The same things were measured in two ways. Each way mixes the same 9 hidden numbers, adds some noise and spreads widely along 5 directions of its own, which tell nothing about the thing.
Some things both ways: the first way, then the second way.
22	-18	-19	11	0	40	-2	-19	6	-6	10	23	36	-1	3	21	16	31
2	-29	13	-25	-16	-27	47	-23	-33	18	-11	4	-21	-15	1	-12

-6	19	17	-11	-9	-32	45	28	17	22	33	-10	-9	-9	27	7	-31	-8
-24	-28	-25	-52	29	7	30	8	-5	-75	-15	71	1	16	-6	-20

22	-7	14	-10	17	22	-19	-33	-16	5	-22	11	11	3	-13	-11	-27	-27
11	4	-7	3	14	25	1	-8	-6	3	-8	22	18	-22	38	-12

-15	21	13	9	8	-15	-20	-7	-21	7	0	13	-11	-20	-14	-5	-9	1
-5	21	20	-7	3	9	-2	-28	10	23	8	-1	-2	-36	25	-17

-12	15	-6	-3	-17	-17	2	20	-5	16	11	-11	5	-26	0	1	-40	10
16	-26	-13	-47	-7	-31	7	24	-82	-25	-60	18	-36	21	-33	84

-17	22	7	12	-18	42	19	-24	2	-1	34	4	5	-45	13	22	-16	39
45	0	37	6	-2	-5	-23	-31	-32	20	-13	1	-5	-53	35	-2

20	-43	5	5	20	20	-41	-44	17	22	-33	27	14	-8	-23	-19	-25	31
37	-30	-5	12	-18	26	-30	28	-5	-21	-15	-10	18	34	-1	13

35	4	27	-2	-3	-19	33	-3	-21	-12	-7	-32	13	41	-24	-21	-4	-49
-43	20	-13	-35	-22	3	56	-18	2	21	25	15	-4	-2	3	-14

-11	10	3	39	8	25	-20	-9	34	-9	20	40	34	3	-20	21	53	2
-36	12	-8	-2	1	-32	14	-6	35	-20	46	-26	-9	28	-24	-25

-4	8	-24	16	11	9	-29	-1	5	-1	15	62	4	-18	-13	21	29	23
-19	-19	17	-13	-29	-4	31	-14	-1	29	-5	-17	-31	-12	-11	14

-54	5	40	4	-8	6	-10	-22	15	2	-11	-23	-31	-44	-16	0	-20	31
-17	9	-31	23	4	-17	-24	-11	-23	37	17	-15	-29	-15	8	13

-30	51	-17	-15	-13	14	56	37	14	-21	43	17	-8	-29	19	44	32	-13
-4	0	37	13	36	-26	33	-32	-51	21	-39	17	-13	-45	-5	4

7	-28	-49	-11	-9	24	-15	10	30	6	0	22	5	2	16	15	3	34
9	-21	16	29	-56	8	-12	36	-16	-33	0	-30	-3	40	-61	61

12	-25	47	2	5	1	12	-31	23	16	-7	-34	28	33	18	-27	-39	-27
27	-10	6	11	-5	22	-30	-21	-4	-41	15	31	2	-28	3	-1

34	-7	-5	12	8	-3	-12	21	4	11	1	17	29	28	11	21	2	-44
6	15	45	12	-16	28	-14	12	31	-23	13	-9	21	-10	-1	1

2	51	2	-26	26	-5	30	13	12	13	5	38	-47	-14	-19	-20	3	-32
-31	18	-15	44	-12	61	-16	-9	18	27	26	7	27	-7	2	-20

-10	4	-19	-24	-27	53	2	-6	-1	-5	-3	-29	-18	-30	1	20	-18	35
6	-21	-47	-24	39	-30	12	14	-45	-31	-5	28	11	21	-1	0

6	8	-11	23	7	41	14	-3	6	-27	3	33	19	-2	3	38	53	-22
28	-12	43	-33	25	-19	19	-9	-17	-19	-37	17	-16	4	2	-16

-9	-17	-22	-17	-11	-7	-20	-14	-18	20	-33	-17	-42	-26	-3	-35	-50	56
16	-6	8	-14	-37	-4	-7	-16	-26	6	16	-4	-5	-11	-3	1

-17	-10	47	5	-17	2	5	-28	19	-9	25	-32	10	11	-9	5	-5	16
12	9	49	7	17	7	18	-34	26	-26	17	7	30	-34	-4	-26

28	13	4	-1	-20	-21	43	34	-1	-6	-18	-15	-24	-5	-32	15	-25	-52
-11	1	-6	-44	-12	12	16	44	3	-16	-9	0	14	31	-2	24

53	-7	-79	-33	16	22	-24	1	-11	7	-15	66	2	16	-15	-14	10	17
-17	-26	-10	15	-60	28	35	5	-16	32	4	-20	11	8	-23	26

-28	46	29	16	17	41	-78	-14	-33	4	24	6	4	-27	-22	35	26	9
-25	36	-42	1	39	13	-33	4	8	26	14	-1	-4	-3	25	7

17	-40	20	23	26	-12	-2	-24	5	6	-43	13	11	9	5	-13	-5	-17
4	8	44	-31	-17	-4	16	-5	15	-31	-1	13	-17	21	-3	-42

15	5	17	36	-4	2	14	3	27	15	-17	17	7	-20	-32	0	-23	-31
9	1	14	-55	-1	-29	6	13	-3	-51	5	3	3	28	-13	-7

Other things, the second way, with their names:
k387: 22	2	50	12	-1	20	-22	-6	8	-29	-14	7	-2	-7	-6	-4
k225: 14	-5	-38	-23	27	-29	-35	30	14	-81	37	1	21	42	-1	-16
k388: -7	-17	-11	-2	18	-28	5	-40	-3	-30	32	27	-25	-21	-2	-39
k769: 32	6	16	-31	-11	-21	-21	4	-24	-4	-7	-11	-11	21	5	-5
k160: 3	-28	-5	19	22	-35	11	-12	-46	22	-23	-13	-24	-1	-24	21
k491: 18	-29	-46	-16	13	2	-22	-31	-42	19	-3	30	-20	-24	31	-16
k501: -25	-25	-22	15	35	-30	54	-54	10	25	29	3	5	-76	33	-26
k165: -11	3	-37	-64	24	-24	17	39	18	-64	3	19	11	47	25	-21
k28: -12	-21	-25	5	28	-10	7	19	-1	0	15	-9	27	40	-4	-53
k227: -36	-12	-25	-9	-11	-17	25	8	-17	16	-11	-10	-39	52	-31	-2
k244: -20	7	19	11	-5	37	23	44	32	-63	-9	6	45	38	-32	27
k122: 20	-23	3	-26	8	-7	20	-14	-26	-22	-7	33	3	-12	11	-22
k893: 19	-8	32	-42	-1	-18	34	16	-48	-36	-63	31	-21	41	-16	11
k933: 14	-64	-28	-13	19	-9	18	-5	-51	-22	-13	34	7	-13	-11	1
k408: -11	28	31	4	-7	15	11	-10	10	9	-9	3	-7	-22	13	12
k955: 26	-16	14	9	-2	-10	-7	-2	1	-36	9	-8	13	-11	0	8
k306: -11	0	-4	22	22	-4	16	-21	47	40	41	-36	37	-23	46	-70
k703: -15	3	-11	36	-31	5	-7	-43	-13	67	27	-32	-22	-38	0	17
k375: 3	35	16	2	-4	10	-5	29	19	-43	3	0	29	39	7	-15
k860: 16	14	19	-3	3	-12	-34	6	1	5	-11	-24	-19	13	12	-2
k585: 19	9	12	34	27	43	-21	14	-12	13	-42	-3	50	-18	22	25
k195: -36	48	31	51	-39	8	-5	-26	12	43	42	-38	1	-1	-27	-18
k576: -4	4	-1	-64	-14	-17	40	13	-17	-15	-33	19	-20	10	25	14
k224: 23	9	65	47	2	-2	15	-4	-39	7	-53	-20	12	3	-31	30
k359: -55	10	-10	-3	-25	7	25	47	23	-34	2	-18	3	78	-60	31
k370: -41	0	-34	9	48	6	35	-21	9	56	22	13	26	-45	53	-59
k325: -13	6	-51	-5	-12	-17	-34	6	-18	38	8	-36	-29	32	6	16
k246: -2	-1	-44	12	-39	4	-21	5	-13	28	8	-30	-17	-8	21	54
k188: -10	24	-33	14	11	-10	-41	3	5	-19	39	-14	2	13	-12	17
k517: 2	13	30	-9	1	11	13	13	-2	-26	-8	14	10	32	-18	-16
k641: -27	39	21	11	0	14	-21	35	22	-28	-2	-14	6	52	-31	9
k797: -5	24	9	14	0	37	-9	18	-15	23	-14	-8	27	25	-23	22
k339: 0	1	16	56	30	-26	-4	-37	-44	38	-34	-12	-33	-17	-15	13
k281: 10	0	-5	16	-8	-15	-12	-16	-28	35	7	-27	2	-7	4	-3
k993: -7	-13	-17	-22	14	-13	26	11	-4	21	-7	-16	6	7	12	-1
k775: 40	-8	64	0	13	-46	6	-10	-31	-53	-20	8	2	-6	-14	-19
k180: 21	-23	43	17	4	-25	24	-35	-27	-34	-9	12	4	-19	-28	-11
k84: -42	-5	-9	-9	12	17	34	-7	10	-37	11	44	-2	13	-30	-16
k347: 12	28	35	-7	5	7	-15	-22	26	17	12	-3	3	-19	53	-67
k762: 11	-6	40	-9	-4	-23	9	-29	-21	33	-32	-9	-47	-10	10	-19
k988: -20	10	40	-10	-32	-13	52	-35	-8	-12	30	3	15	4	-48	-35
k384: 9	-13	-6	31	30	42	-48	19	19	-34	3	10	20	15	-15	4
k780: 6	46	43	11	-39	50	-29	28	42	-59	-11	1	11	67	-17	1
k645: 37	-45	-18	-8	-12	13	-22	-30	-68	53	-29	9	-30	-20	4	14
k737: 40	-19	30	-15	22	8	-17	9	-9	-29	-47	17	1	15	20	-18
k156: 21	-35	-53	1	0	-13	-19	-4	-54	11	-17	19	-34	-4	28	13
k503: -14	-4	36	-12	42	-37	29	-8	53	-55	34	-5	23	-23	9	-53
k875: 8	-8	5	-21	8	-23	1	7	-17	-53	-11	26	-14	32	-6	-22
k837: 10	-6	-7	28	47	-12	-12	3	-16	-26	2	9	25	12	-6	-27
k617: 34	11	32	-50	-49	-7	0	-25	-25	0	-15	9	-37	-20	21	18
k36: 25	4	29	10	-13	-6	-42	-2	-2	-33	26	-19	1	9	-32	10
k332: 10	6	43	-29	-6	17	19	-2	-8	-2	-25	12	3	-10	0	6
k551: -20	-13	-7	5	-8	-18	14	-39	-21	-7	32	14	-20	-23	-29	-7
k884: 12	-19	-20	-19	29	-35	-6	-12	-42	25	-21	-5	-23	-31	24	27
k682: 8	3	30	44	0	10	3	-54	-7	37	18	2	16	-47	23	-66
k369: 9	-6	-2	-44	-31	-17	0	11	-16	-11	-7	-15	-27	42	-24	22
k985: 15	-8	8	26	-11	-3	11	-24	-25	2	3	1	12	-13	-3	-11
k806: 20	-7	16	-40	-34	10	-4	-6	-23	5	-15	9	-24	5	1	6
k453: 27	2	27	14	11	12	-28	-18	-11	-5	-1	12	8	-31	17	-17
k6: 3	4	15	-18	28	4	-2	-10	7	-29	-14	36	-14	-20	30	-23
k916: -1	34	52	17	9	-35	20	-20	-16	-10	-14	-15	-10	-6	-23	16
k78: 4	0	-5	-29	-2	-8	19	-11	-39	-5	-24	21	-24	-8	-8	45
k839: 30	6	40	6	-11	8	-22	-5	-8	-35	-2	16	-4	47	-15	-63
k878: 32	3	-4	15	-30	9	-31	-15	-8	-34	28	3	18	-20	11	13
k614: 2	19	29	-13	-46	23	12	12	-12	-27	-18	11	-12	58	-41	14
k275: 6	6	12	-41	-17	-31	-11	12	-11	-47	-4	9	-39	44	-12	-12
k17: 9	13	14	-31	-31	23	-26	24	-3	-36	-4	17	-5	30	-8	7
k864: 2	14	7	24	-7	33	-25	-19	-8	-14	4	26	1	-10	-6	-1
k393: 9	-19	8	9	10	-7	-22	1	-18	-30	-17	1	-15	35	-40	6
k886: -2	14	46	-5	-14	-15	13	-3	22	7	14	-24	-4	-2	12	-37
k596: 5	24	-10	-45	33	-2	-1	19	54	-76	30	18	37	18	34	-34
k16: 6	22	-23	24	13	33	-24	7	-24	23	-22	19	3	-12	42	14
k822: 8	-5	10	-16	-7	0	1	-14	21	3	14	-3	-15	-18	29	-20
k303: -12	40	57	41	-21	24	-3	6	49	-19	29	-36	38	41	-41	-25
k469: 17	-17	5	-6	50	21	6	24	34	-24	-16	14	43	14	48	-58
k34: 51	-35	-30	3	17	14	-43	-28	-89	16	-49	42	-19	-45	24	40
k278: -15	17	0	-31	0	12	21	2	13	-15	18	18	21	-7	14	-12
k405: -18	-30	-58	-1	-5	-6	0	-11	-3	1	39	6	-13	-21	14	2
k613: -13	17	-8	13	11	-45	-13	18	-17	-34	10	-19	-6	39	-34	14
k341: 42	8	31	-9	-39	30	-30	44	0	-60	-21	-3	25	17	0	54
k327: -6	-19	-2	6	23	6	16	-28	23	-12	12	2	17	-25	5	-19
k582: 41	2	-3	43	34	-8	-67	-14	-21	13	-6	-20	-5	-5	20	-13
k625: 15	22	3	6	6	25	-44	0	43	27	33	-28	23	-46	68	-14
k262: 8	-11	8	-13	2	-16	10	-15	-35	39	-27	-4	-32	-30	17	22
k166: 28	-11	-14	-37	-2	1	-16	-2	-4	-23	11	7	9	-4	16	2
k525: 30	-32	-4	0	1	12	-15	6	-23	-37	-8	17	15	15	-12	-1
k85: 4	-7	28	8	28	-9	6	-3	-29	32	-28	-2	-3	-22	9	-7
k98: -22	12	-37	-47	12	-18	13	-4	-18	0	-17	24	-45	37	14	-12
k712: -9	-9	1	9	19	-22	38	12	-33	40	-29	-28	19	0	-3	20
k643: 17	-18	11	15	12	-33	11	-18	-13	-7	5	-20	7	-25	-5	9
k288: -15	-9	0	-34	-14	-24	25	-1	-36	19	-24	5	-41	21	-4	-8
k431: 4	-1	-17	6	-8	-2	-28	26	-14	-17	-7	-2	-14	35	2	8
k241: 1	-30	-52	-20	5	-2	2	-42	-56	82	4	17	-30	-45	43	-24
k688: -4	42	55	-38	-21	-4	12	-4	4	-16	-19	26	-33	-15	36	-11
k934: 18	26	46	-9	-13	20	-33	19	21	-43	-11	-1	9	13	-1	13
k12: 28	2	46	-20	-6	-9	-5	-48	-32	11	-11	19	-31	-52	9	1
k966: -3	4	43	-24	12	-15	28	-7	15	-53	1	21	1	-7	-10	-18
k524: 2	-27	-45	3	41	-9	-14	47	-4	-28	1	-7	30	3	13	27
k507: -51	3	-55	-20	-4	38	8	-6	67	14	77	10	18	-23	43	-45
k898: 27	-6	58	7	-19	3	9	-50	-42	42	-41	7	-33	-47	10	-5
k480: -19	14	17	-32	-68	-16	34	17	-30	16	-15	-26	-22	46	-34	30
k743: 23	-40	-31	-46	2	-29	4	-12	-40	-42	0	32	-22	-11	-1	17
k120: -27	-19	-28	-19	-13	36	38	30	-11	-10	-31	24	14	27	-10	29
k516: -4	31	29	23	2	-10	11	33	-31	15	-32	-32	20	38	-29	30
k131: 33	-49	-19	-1	38	3	-4	21	-27	-16	-31	8	26	7	13	3
k143: 45	-1	58	47	-27	13	-11	-41	-56	-1	-37	7	-9	-37	-30	51
k907: -25	29	-5	-33	-20	12	6	17	1	-28	20	30	-6	12	0	2
k245: -14	39	58	14	6	-17	12	5	3	-25	-22	-6	-4	27	-25	-10
k60: 27	-15	5	-14	-6	7	-13	1	1	-45	3	22	4	0	16	-9
k962: 17	4	41	10	-31	14	0	-31	6	25	12	-9	-4	-41	20	-12

Some of these things the first way, each followed by its name:
11	40	-1	-3	-12	47	16	10	-7	6	26	1	-20	-28	21	39	-15	-12
k907
-14	33	9	21	15	18	-5	-23	-30	-11	29	15	24	-10	4	7	41	16
k98
-3	-40	3	-20	-15	-1	2	-12	14	-6	-35	-24	-24	-12	-27	-2	-27	23
k131
16	23	-12	-27	-6	-32	36	23	-11	11	47	5	-2	0	2	3	-20	19
k120
36	-12	-21	-1	23	13	8	5	0	-15	-44	46	-4	2	-21	17	21	-51
k469
20	6	-2	7	-8	-6	26	13	3	-23	-25	5	-4	4	-52	5	12	-41
k993
-21	3	16	14	25	-21	15	10	18	0	-11	33	3	-22	1	12	8	-31
k245
6	30	-14	2	-8	-17	36	-2	-16	-7	-22	41	-21	-42	-27	-11	-41	-30
k576
-13	27	19	25	-23	26	-27	-15	-22	4	37	-2	-2	-37	-13	37	-11	37
k625
7	-35	17	26	-11	16	-25	-22	20	0	39	-22	87	32	5	19	8	37
k643
15	-16	17	22	-5	-6	24	14	31	-2	-25	-31	20	40	-2	-12	9	-57
k36
38	-24	3	8	-1	6	-11	-5	14	7	-16	-12	47	49	0	-14	-9	-42
k405
22	24	-23	-2	3	-13	26	30	-16	17	-5	9	-20	-6	22	-7	-14	-27
k17
-29	14	-16	18	16	-16	28	-3	7	-22	-26	53	-26	-34	-10	-5	33	-6
k762
-9	22	-35	-11	-14	19	-32	-8	-26	4	-27	21	-48	-36	-24	-19	-27	27
k166
30	-1	-30	-11	2	-6	-18	24	-50	-6	12	-14	15	33	25	22	19	-7
k332
37	-25	4	21	34	39	47	-25	27	4	-15	12	30	22	32	-2	43	-12
k839
14	-35	11	9	35	-2	-48	-20	10	12	-25	21	21	27	-16	-9	25	6
k303
-12	23	19	10	-28	4	17	-10	-4	-17	-9	-2	-29	-27	-30	3	-30	-24
k596
13	-20	-59	-44	-21	-3	9	38	-2	11	-6	-26	-18	10	32	-2	-20	29
k933
-29	21	21	23	-15	22	-16	-9	10	-1	19	-1	12	-43	-27	27	-10	22
k884
27	-31	-24	15	16	-15	5	13	0	-15	-80	28	-16	10	-19	-7	10	-66
k886
-15	7	44	40	15	24	17	-27	31	-4	3	-3	41	-2	-15	-2	32	-13
k582
18	-23	9	24	-14	2	-6	6	16	15	-19	-35	34	23	-2	-10	-20	-20
k225
-6	54	24	-17	-1	23	64	-6	-2	-16	11	7	-19	-26	-13	6	-6	-48
k16
9	30	5	-13	9	6	45	23	28	-11	17	18	-4	26	12	14	37	-65
k84
23	20	-6	-8	-4	-7	-12	16	-22	-5	-9	-1	-26	27	-21	-3	4	-37
k507
-27	7	-18	-29	-11	1	43	-8	-6	-5	33	-18	-24	-19	37	-7	11	74
k682
-32	8	47	2	7	4	8	-2	52	5	2	3	-35	-20	-17	15	0	-13
k384
-27	-32	-22	-18	-8	-23	-29	-17	-18	-19	-49	3	-51	-25	-44	-18	-6	55
k306
-5	-1	-43	-17	2	-42	36	29	-14	-12	-34	18	-40	-14	13	-18	3	-12
k737
-32	1	2	-28	-48	-32	55	26	-5	-27	24	-59	-26	-25	-22	24	-6	52
k712
9	-12	5	19	2	11	-26	-20	-6	16	27	-20	53	6	-3	-1	6	56
k281
-20	1	-25	-7	-18	-6	-58	-25	-46	11	33	2	24	-14	5	-15	-27	89
k246
28	-12	-12	-12	38	5	1	-24	-5	-5	-65	42	-19	16	-20	-42	6	-49
k614
-17	3	19	14	3	-18	46	-6	16	2	-12	8	-23	-43	-12	-3	-12	13
k288
-11	1	18	11	2	-14	30	5	19	-4	12	3	5	6	20	11	10	-19
k387
19	-1	18	34	-9	67	-21	-37	29	23	35	11	65	-5	8	15	-20	25
k743
7	42	-23	-24	6	-17	-10	31	-33	17	50	14	17	-12	1	16	-12	17
k585
-2	-5	-15	-5	12	-9	-48	-15	-28	-8	-9	-2	20	35	-10	-28	24	14
k703
10	17	-12	-1	-9	10	29	3	-16	-4	36	1	23	-6	22	19	5	16
k375
18	2	3	-2	8	-11	39	-8	3	5	-25	-15	-7	19	-19	-45	8	-17
k645
28	10	-10	16	23	1	-3	22	-21	-2	14	12	52	39	45	24	28	-61
k6
-2	1	10	-6	12	49	-17	-50	13	8	47	19	61	15	28	-3	4	31
k143
-17	-35	20	1	-6	-14	-10	-34	-3	-17	-67	-8	-43	-10	-26	-19	-29	-13
k822
-8	11	-29	-9	3	-5	32	19	4	-4	-30	20	-30	-24	6	-5	-3	-21
k431
19	14	54	1	11	5	15	-4	9	7	7	-29	2	11	-39	6	4	-25
k797
2	-5	-17	8	-14	-8	-27	2	-35	12	10	-2	11	-20	2	12	-30	41
k165
-55	8	-10	4	-19	10	-10	10	18	6	28	-13	-8	-47	15	22	0	69
k613
-2	-7	31	9	-7	-3	44	20	16	-8	9	-37	7	-8	3	43	10	-13
k85
-15	-26	27	-8	-15	6	38	-39	13	-5	-24	-37	-8	-15	0	-25	-40	19
k156
17	-11	10	-16	-1	6	-18	9	-31	-3	20	-46	20	22	8	32	12	19
k370
16	23	-10	5	24	8	-23	0	-21	-9	-8	52	15	10	-5	12	16	-63
k408
1	11	10	48	18	7	-6	-2	7	0	-4	32	32	-10	-14	10	29	-22
k860
6	-11	-8	23	-14	34	54	7	44	0	24	10	43	-15	34	37	4	-2
k775
